The rows are grouped in 4 different ways at once. Each group adds its own fixed numbers to the row, and there is some noise. The rows also spread widely along 12 directions, which tell nothing about the answers.
Some rows, each with its group in each grouping after it:
[-11 -33  26 -21 -37 -36 -16  36  22 -14   0 -37   8  11 -36   6   0 -17
 -27   9  -5 -13   7  -8   7]
k287 k246 k477 (2)
[-10  -4  10   5  -7  -3  -7 -11   3   1  -9  -3 -25  -5 -12  -2 -12  15
 -20   1   0 -18  -3   1   8]
k405 k623 k97 (2)
[ -5   9  -2 -18 -11 -13 -19  10   7  10 -23 -46  14  26 -25  11   3 -10
   2 -10   5 -24   7 -38  -8]
k50 k971 k477 (1)
[ 12  27   7  -9  19  19 -22 -13   3  46  19 -28  23  12  18 -17  -3 -20
  11  20  -1  -4  27  -3  16]
k405 k725 k370 (0)
[-11 -13 -13 -10  -6  -3 -10  10  19   0  19 -13  -7  22  17  -4   0  19
 -21  10 -22  -4   6  31 -26]
k50 k971 k370 (1)
[-10  -6  20  -4  -5  -9  -1 -13 -14  -1  -7   4  -7 -27 -10  12  -9   2
  -9 -14   0 -21   4  -5   7]
k287 k623 k97 (0)
[ -2  -4 -13 -38   4   0 -10  21   7   5   0 -45  37  39 -12  -1  17 -17
  11  -6  -5  -7  14 -18 -19]
k50 k417 k97 (1)
[-13  -8  -9   8   5  10  15  -7  -6  -6   5   8 -15  -3  -3  18  -3  11
  -5 -20   7  -9 -11   5 -13]
k287 k246 k97 (0)
[-14 -10   0  -4  25  14  -6   3   2  17   8 -14   8  -1  -9   5  -1  -7
  -4   5  -8  -2   2   4   3]
k50 k725 k97 (0)
[  1  -5   9 -20  -3   0  -1  -3 -16  -7  24   3   9  -9  18   2   0   4
   8 -11  -6 -10  16  10 -11]
k287 k417 k477 (2)
[ -6 -23  10 -34   1  19  -2  -1   2  -8  25 -11  13   0  -8  -4   2  -6
  -2   7 -11  -6  17  12  -3]
k405 k246 k97 (1)
[ -1  -8  21 -10   9   0 -27  -3   5  18  -1 -14  13 -11   1  15  -8  -6
 -13  14 -21 -16   5   7  -1]
k287 k246 k97 (1)
[  4   0  16   7   0 -14  -1  -5 -20  -4 -34  28 -22 -23  10  13  -3  16
  -6 -30 -15 -18  -6   6  -3]
k287 k725 k97 (1)
[-18 -10  -8   4  45 -18 -14  21  15  15  28 -21  25  -9  -4  -5   2 -12
  17   7   2  11   8   9   7]
k50 k971 k97 (2)
[ -3   3  -4   6  11  -3   2  -7   3  12  14  -1  -6 -11   9   0  -7  11
  -6  -4   6  -2   1  15   8]
k405 k417 k97 (0)
[-20   1  -1   9   4 -21  -6   5  -9  -4  -6  -1   1   3 -11  -1  -3  -2
  -1  -8  -4  -4   1  -9   2]
k287 k417 k370 (2)
[-12 -28  19 -22 -18  -6  -3   2 -17 -28  10  -5  19  -8 -14  17   4  -4
 -15  -9 -11 -14   1  -7 -15]
k50 k246 k97 (2)
[-17   5   5   9  22 -24  -7   7 -11   1   2   8 -22 -12  -8  -8  -8  -6
  20 -12  -5  -2  15  -9   6]
k405 k725 k97 (1)
[ -8  -3  14   2 -20  -7 -17   1   2   0 -16 -15  -4  17 -17   6  -3  -8
 -23   9  -7 -20   1 -16   5]
k287 k246 k97 (2)
[ -6 -21  -1 -21  10  40   3  -5  11  11  12  -7  11   3   0  -6   4   5
 -18  14  -7  -5   2  26   5]
k405 k971 k97 (0)
[-33 -29  -2  -7   7  19   8   8   8  -2  20  -7  -4   9 -23  -8  -2  -8
 -19  17  -3   2   1  12   5]
k405 k623 k97 (0)
[  0   6  14  10   9 -14  -4  13 -16  11 -24  10 -10  -3   3  30   2 -16
  27 -30   3 -16   6 -25 -13]
k50 k971 k97 (1)
[-13  -4   5  -6  19  -1 -12  -1 -14   6   5 -10 -13  -4  -6  23   0  -4
  15 -12  -7 -18   5 -15 -28]
k287 k725 k97 (2)
[ -9 -12   8  -4   4 -34  -4  10  -2 -14  24 -14   8 -23  -8   9  -4   1
  10 -18   6  -3   6  -2  -4]
k50 k246 k477 (2)
[ -5 -14  10  30 -11 -37   4  12   5  -2 -33   1  15 -24 -20  38 -10  -4
 -41 -22  22 -14 -36 -12  17]
k405 k971 k477 (1)
[-27  10  -8  35  25  -5  -7 -12  -3  17  15  -8  -7  -5  -6  18 -17  -7
  -2   6  20 -10 -12 -17  -3]
k405 k623 k477 (2)
[-18  -7  16 -25  27 -31 -26   7  -5  -1 -26 -19  11 -39 -35 -13   1   2
  20 -21 -19  -9  16 -12  21]
k287 k971 k97 (2)
[  1  15 -11  12  -6 -27   6   5   0   6   1  -7   1   8  11   5  -3   6
   1 -22  15  -8   0  -2  -4]
k287 k417 k477 (0)
[-12  -3  21   3  -5 -22  -4  16   1  17 -22 -23 -17  -5 -42  40 -12 -31
  13 -16  24 -26   1 -50   4]
k287 k623 k370 (1)

New rows, each followed by its group in each grouping:
[-15  -1  -7   7  18 -22 -17  13   9   7  21 -14  -5   8   6   3  -2  -3
   7   4  -3  -5   9   6 -14]
k287 k971 k97 (2)
[  3   1  21  -1  22   5 -21 -10   2  25  16 -11  -4 -24   4  19 -13  -6
   9  10   1 -15   9   1   7]
k287 k246 k97 (2)
[ 10   4   1 -31 -15  17  -3  -1 -16  -7  -2  -4   9  30  16  -8  16   3
  16 -16 -10 -18  23  -6 -21]
k50 k971 k97 (2)
[  3  11 -15  18  -8 -18  -2  11  -4   0  -9  -4   0  30  22   1   6  11
  -8 -19   0  -7  -8   2 -24]
k50 k725 k477 (2)
[-17  -1  -2  -6  22   1  -6  -8  -8   1   6  10  -2 -10   5 -14  -3   4
   7  -2 -14  -4  12  13   2]
k287 k623 k97 (1)
[-12   6  -6   6  11 -15   3  15 -13   2 -14  -2  21   9  -5 -18   7 -12
   8 -21  -4   5   6 -10  11]
k50 k725 k477 (0)
[  1  30 -14 -19  19  19 -24 -23 -12  21 -23 -31  26  13   3   3   3   5
  19 -13  -9 -24  10 -26 -13]
k50 k971 k477 (1)
[ -5 -17  16  -8  -8 -12   0  20  -5  -2   4  11  -1   6   9   6   3 -16
  -1  -4  -9  -9  14   8  -9]
k287 k623 k97 (1)
[  8   6  -2  -2   6  -6   4  12  -4   7 -18   0  14  16  12 -15  14   1
  13 -22   1  -4   6   4   4]
k50 k623 k97 (2)
[ -2 -14  15  14 -13  -1  22  11  -5   4  18  23 -12  -5  11  15  -6 -10
  -8  -8  14   0   2  10   6]
k405 k417 k370 (0)
[-18  -8 -10   0  -7  10   5  -5  -6 -10   7   2  11  17  -3  -7   4   2
 -23   2  -3  -4  -1   5  -3]
k405 k971 k97 (0)
[ -6 -19  15  -1  -7  -8   9   0 -12 -15  10  13  -3 -28  -6  17 -10   1
 -15 -16   9 -11  -6   0   3]
k405 k725 k477 (1)
[ -8 -15  12 -24 -26  -4   2   1  -9 -23 -13   3 -23  -5 -12  -6  -3  23
 -13 -19 -13 -21   8   5  -3]
k287 k417 k477 (2)
[-13 -19  17   4 -10 -16  -7  14  -7  -8 -29   9  -1 -10 -13  12   0   2
 -21 -15 -13 -14 -10  -3  -4]
k405 k971 k477 (2)
[ -6 -10  -7  -3   3  17  -6   8   7   9   3 -10   8  25  11   6   4   2
 -10   6  -6  -9   0   9 -17]
k50 k971 k477 (2)
[-27 -12 -22   9  -4 -13  -3  26  19  -9   3  -7 -18  42  -7 -32   7  10
 -17   8 -15   8   3  20  -8]
k405 k971 k370 (2)
[ -4 -28  26 -48 -39 -20  -7  30 -12 -30 -14 -15   8  11 -24  -8  14  -8
  -8 -18 -25 -19  22 -12 -13]
k287 k725 k477 (2)
[-12 -11   2 -31   7 -22  -9  10  -2 -10  -3 -15   8 -17 -14  -9   2   6
  12 -21 -12 -11  15   4  -5]
k287 k623 k477 (1)
[-13 -13  10  11  14   2 -10   9  15  16 -10  -3 -17  -2  -4   0  -7   7
 -15  10 -10  -7  -2  18   9]
k50 k623 k97 (2)
[ -8 -13 -12 -23 -18  17  -1  -2  10  -8   1 -20   6  29   0 -20   7  22
 -28   5 -12 -14   1  20 -15]
k405 k623 k477 (2)
[ -4  10   3 -29   2  11  -8   1 -20  -1   2  -9  29  18   2 -17   7 -15
  19  -7 -11  -6  28 -17   3]
k50 k417 k477 (1)
[-28 -20   3  17 -11 -21  -4   7  19 -12   6  -7 -38  -5 -23  15 -19  17
 -33   5  -6  -7 -13  12   0]
k50 k246 k370 (1)
[  4  19   1   9   1 -21  -5  -5 -17   3  -1   3   8  -4  18   7  -4   6
  10 -21   8 -14   5  -9  -5]
k287 k417 k477 (2)
[ 11  -7  24 -29  -6  -3 -12 -20  -9   0  13 -11 -27 -38   0  22 -12  22
   6 -17  -1 -32  12   0 -12]
k287 k725 k97 (2)
[  9  -7  12  -2  -9 -14   1  23  14   7   1  -1 -18  11   7  -5   2  -6
   6  -4   8  -8  16   9   9]
k287 k971 k97 (2)
[-13  -5  27  28  -4   4   8  13 -28   2  13  35 -14  10  11  17  -4 -37
   7   0   4  -4  12 -20   2]
k50 k725 k370 (2)
[-29 -11   3  14  23 -25 -23   5  -7   1  -1  -9   4 -14  -5  31  -3   1
  -5  -4 -17 -11  -9  -6 -26]
k50 k971 k97 (2)
[ -3  12 -17   9   3 -27  -9   3   8   3 -12 -15   3  14   2  -6   3  13
  -5 -13   6  -9  -5  -1  -3]
k287 k971 k97 (2)
[ -2   4   4  -4   3 -12   1   6  -5  -1 -10   3   5   1  -5  -9  -1  -6
   4 -12   3  -5  10  -6  19]
k287 k417 k97 (1)
[ 11   8   9  -7  -5 -24 -11  10  -6   4  10 -16  21  12  11 -10   6  -9
   5  -8   2  -7  16  -7   3]
k50 k725 k97 (2)
[-33 -18 -17  41  30  -8   0  23  14   3  -5  19 -16   6   7  -3  -3  14
 -20   6 -13  11 -21  31  -2]
k50 k971 k477 (2)
[ -6   5   9  11  18 -32 -14  10   0  11 -26  -1 -22 -19 -12  -5  -6   5
   4 -16 -11  -7   3  -3  13]
k405 k725 k97 (1)
[ -3 -16   9  -9 -12  -7 -15  23  27  13  -8 -40  -1  25 -21  28  -1 -12
 -17   8  -1 -16  -3 -11 -11]
k50 k246 k97 (1)
[  6  28 -11  10  14 -19 -11   2   5  22 -18 -19  -3  13   2  -8  -3   5
  13 -13  12  -9   4 -13  13]
k287 k417 k97 (2)
[ -7 -11  -7  -5  -6   1   5   3  11   3   7 -17   4  11  -3   7   0  13
 -22  -3   2  -6  -6  11  -4]
k50 k417 k97 (0)
[ 15 -14  27 -20 -28 -20   0  14  -2   5   2 -17   4  -5  -3  41  -1 -12
   0 -18  14 -25   4 -18 -15]
k287 k417 k370 (2)
[ -2 -15  -5 -23   9   0   4  10  17  -2   5 -14   9  -2  -9 -23   1  12
  -5  -5  -1   5   8  21  24]
k50 k417 k97 (1)
[  1  -1   9 -20   1   4 -19 -10   9  14   8 -16 -15  -8   5   0 -12  13
 -10   7 -17 -19  14  13  -6]
k287 k725 k370 (1)
[ -9   4 -10  -8  -1   0   3  -7 -14 -13  14  -7  26   9  -5 -15   3  -4
   6 -12  16  -5   9 -14   6]
k405 k971 k477 (2)
[ -4  -9  -1 -19  -9  22   2 -12   8  -3   5  -4 -11   5   0 -13  -6  21
 -26  10  -9 -10   5  21   7]
k405 k417 k97 (1)
[  0  -3  17  -7 -12 -11 -11  14  -8   2   4  -8  25   7   9   2   2 -14
  -7   0  -8  -8  12  -5   1]
k50 k417 k477 (2)
[-12 -18  -6  17  17 -22  -2  17   4  -2  -1  13  -5  -7  11  22   1   8
  -8 -15  -9  -2 -14  21 -26]
k405 k971 k97 (1)
[ -5  17 -22  11  18  10   5  -6   4  18   2 -15  -7  20  -3   8  -5   3
   8  -7  22  -7  -4 -16   3]
k50 k417 k97 (1)
[  3   3   0  -8  18   2  -9  11  16  17 -29  -5 -20   1  -6 -15  -1   9
  13 -10  -8  -9  13  10  19]
k287 k971 k97 (1)
[-10 -27  -7 -31 -15  -3   5  33  11 -11  21 -25  23  41 -12   5  14 -22
  -7   2   0  -4  11  -2 -21]
k287 k417 k97 (1)
[  6  -3   2 -27   9   5  -8   0  -5   6  11 -17  14   3   4  16   7  -4
  19 -12  -4 -15  14  -1 -22]
k287 k246 k97 (1)
[  2   8  -1  11  -4 -38  -3  11  -1  -4   0  -5  -3   2   5   2  -1   1
   0 -21   8  -6   2  -7   1]
k50 k725 k97 (1)
[  4  -1   2  11  11   1  -5  -1   0  12 -20  -1  -5  -3   7  14  -1  13
 -13 -14  -3 -15 -13   4  -4]
k50 k725 k97 (2)
[ -7  -5  24   5 -33   1  -7   1   5  -4  43   6 -41  14  11   4 -20 -12
 -12  27  -1 -13  26   5  -5]
k405 k246 k477 (1)
[ -9 -13  11   8  17   6  -4  16  -2  15 -41   8  -1   1 -10  12   8  -5
  -6 -13 -22  -3  -8   6  -3]
k405 k246 k97 (0)
[ -2   0  -6   7  34  20  10  26   7  27  -4   9 -16  18  16  -5   5 -13
  36 -11   2   5  15  11  -2]
k50 k623 k477 (1)
[-16   9   2  36  -2 -16   0 -22  -3  -1 -16  10 -34 -29  -7  12 -24  28
 -23 -16  16 -19 -21  -4  15]
k50 k623 k477 (2)
[  5  11   0  -3  -6 -40 -16  17   0   0   2 -17  34  20  11 -18   9 -13
  -6  -6  -6   1  13  -4   5]
k50 k725 k97 (1)
[-10  -7 -13 -10   9 -30   6   3 -14 -25 -11  22   0 -13  13 -19  11  31
   7 -39 -20  -2   3  28 -17]
k287 k623 k97 (1)
[  1  13  15  12 -17 -11 -11  -8  -9  10   3  -4  20   5   6   1 -12 -17
 -19  11  12 -15   7 -17  24]
k287 k417 k477 (2)
[  6  -7   5 -10  -3   6  -4   7   6   3 -10  -9  -4   9   3  -5   4  11
  -1 -10  -9 -11   4  11  -5]
k405 k246 k477 (2)
[-23   1  -4   9   2 -12  -6  -7  -1   3  -5 -10 -23   0 -16  -1  -8  10
  -9  -5  -4 -13  -2  -5  -6]
k405 k623 k97 (0)
[  9 -28  34 -16 -21  26  11   1  -7   8 -12  15 -10  -9   3  28   1  -5
 -18  -8  -5 -24   2   8  -9]
k405 k623 k97 (0)
[ -6  10   0  21   8 -16  -9 -11  -5   5   4   3   0  -8  11  -1 -11  14
 -15   0   2  -5  -4   6  14]
k50 k417 k97 (2)
[-16 -17 -13   0  16 -19   6  18   3  -9  -4   3   0  -5  -1  -3   5  17
  -7 -23 -15   6  -9  22 -11]
k50 k725 k370 (1)
[-27   3   8  -7   8  -1 -11  -6 -28  -6   1  -9  -2   2 -24  18  -1 -15
  19 -12  -3 -18  11 -42 -13]
k50 k417 k97 (2)
[ -2  -5  -9  17   6 -13  16  -2   9  -4  31  -2  35 -17   3 -11  -8   3
 -21  -3  27  12 -10  19  36]
k50 k246 k477 (0)
[-17  -2  14  27  18 -19 -12  11 -11  15 -15  13   3  -4   1  11  -3 -22
   0   1  -6  -7  -1  -7   5]
k287 k623 k97 (2)
[  5  14   9   9   5  13   4  -5  -9   6  12  14 -20  11  17 -16  -3  -5
  23  -5   6  -3  21  -1  15]
k50 k246 k97 (2)
[ 14  -1  18   1 -30  16  11 -16 -16  -5   3   6   9  -1   5  16  -7  -3
 -26  -8  25 -23  -9 -14  11]
k405 k725 k477 (2)
[ -9  29  -3  11  28  17 -27 -29  -5  33  22 -18  22   7  18 -12 -12  -8
   6  26  -3  -8  15  -5   7]
k50 k623 k370 (2)
[-24   9  -8  27  26 -19 -24   3   6  11 -57  12 -25   0  -4 -13  -2  25
 -15  -9 -39  -5 -12  15   2]
k405 k971 k97 (1)
[ -3 -22  -5  16   0 -19  26   5   8 -12  27   7 -16 -20   0  25  -6  17
 -11 -26  27  -2 -19  20  -8]
k405 k246 k97 (0)
[ 15  17   5  -7 -15  29  10  -9 -28  -2  -5   7  15  38  17   2  14 -18
  19 -18  12 -17  13 -28  -9]
k50 k246 k97 (2)
[ -3  10  26   7   6 -18  -8  -1 -26  -2 -10  22  -1 -23   5  -8  -2 -12
  21 -19  -4  -8  21 -14  25]
k50 k971 k97 (2)
[-12  -4 -10  27  -9 -30  -4  -7  19  -4   2  -3 -29  -7   3   2 -16  36
 -39   1   5 -12 -21  27   0]
k287 k623 k97 (2)
[ -8 -25  26 -26 -13  -7  -1  28  -1 -21   2  18 -43   4  -8 -31   5   1
  20  -8 -29  -2  38  19   7]
k287 k246 k97 (2)
[-13  -9   9   7  12  -8   0   7 -12  -2 -12   7 -20  -9 -11   9  -1   1
   2 -17  -3 -10  -3  -9  -3]
k405 k725 k97 (2)
[ 10 -19  20 -20 -14  15   0  -3 -18 -11  10   5  33   0  18  16  10  -5
 -13  -5 -10 -14   2   8 -13]
k50 k246 k97 (2)
[-18   0  -3   1   3  -8  -4 -10 -16 -15 -11  11  -4  -4  -8 -11  -1  17
 -11 -11 -11  -9  -1   1   6]
k287 k417 k97 (2)
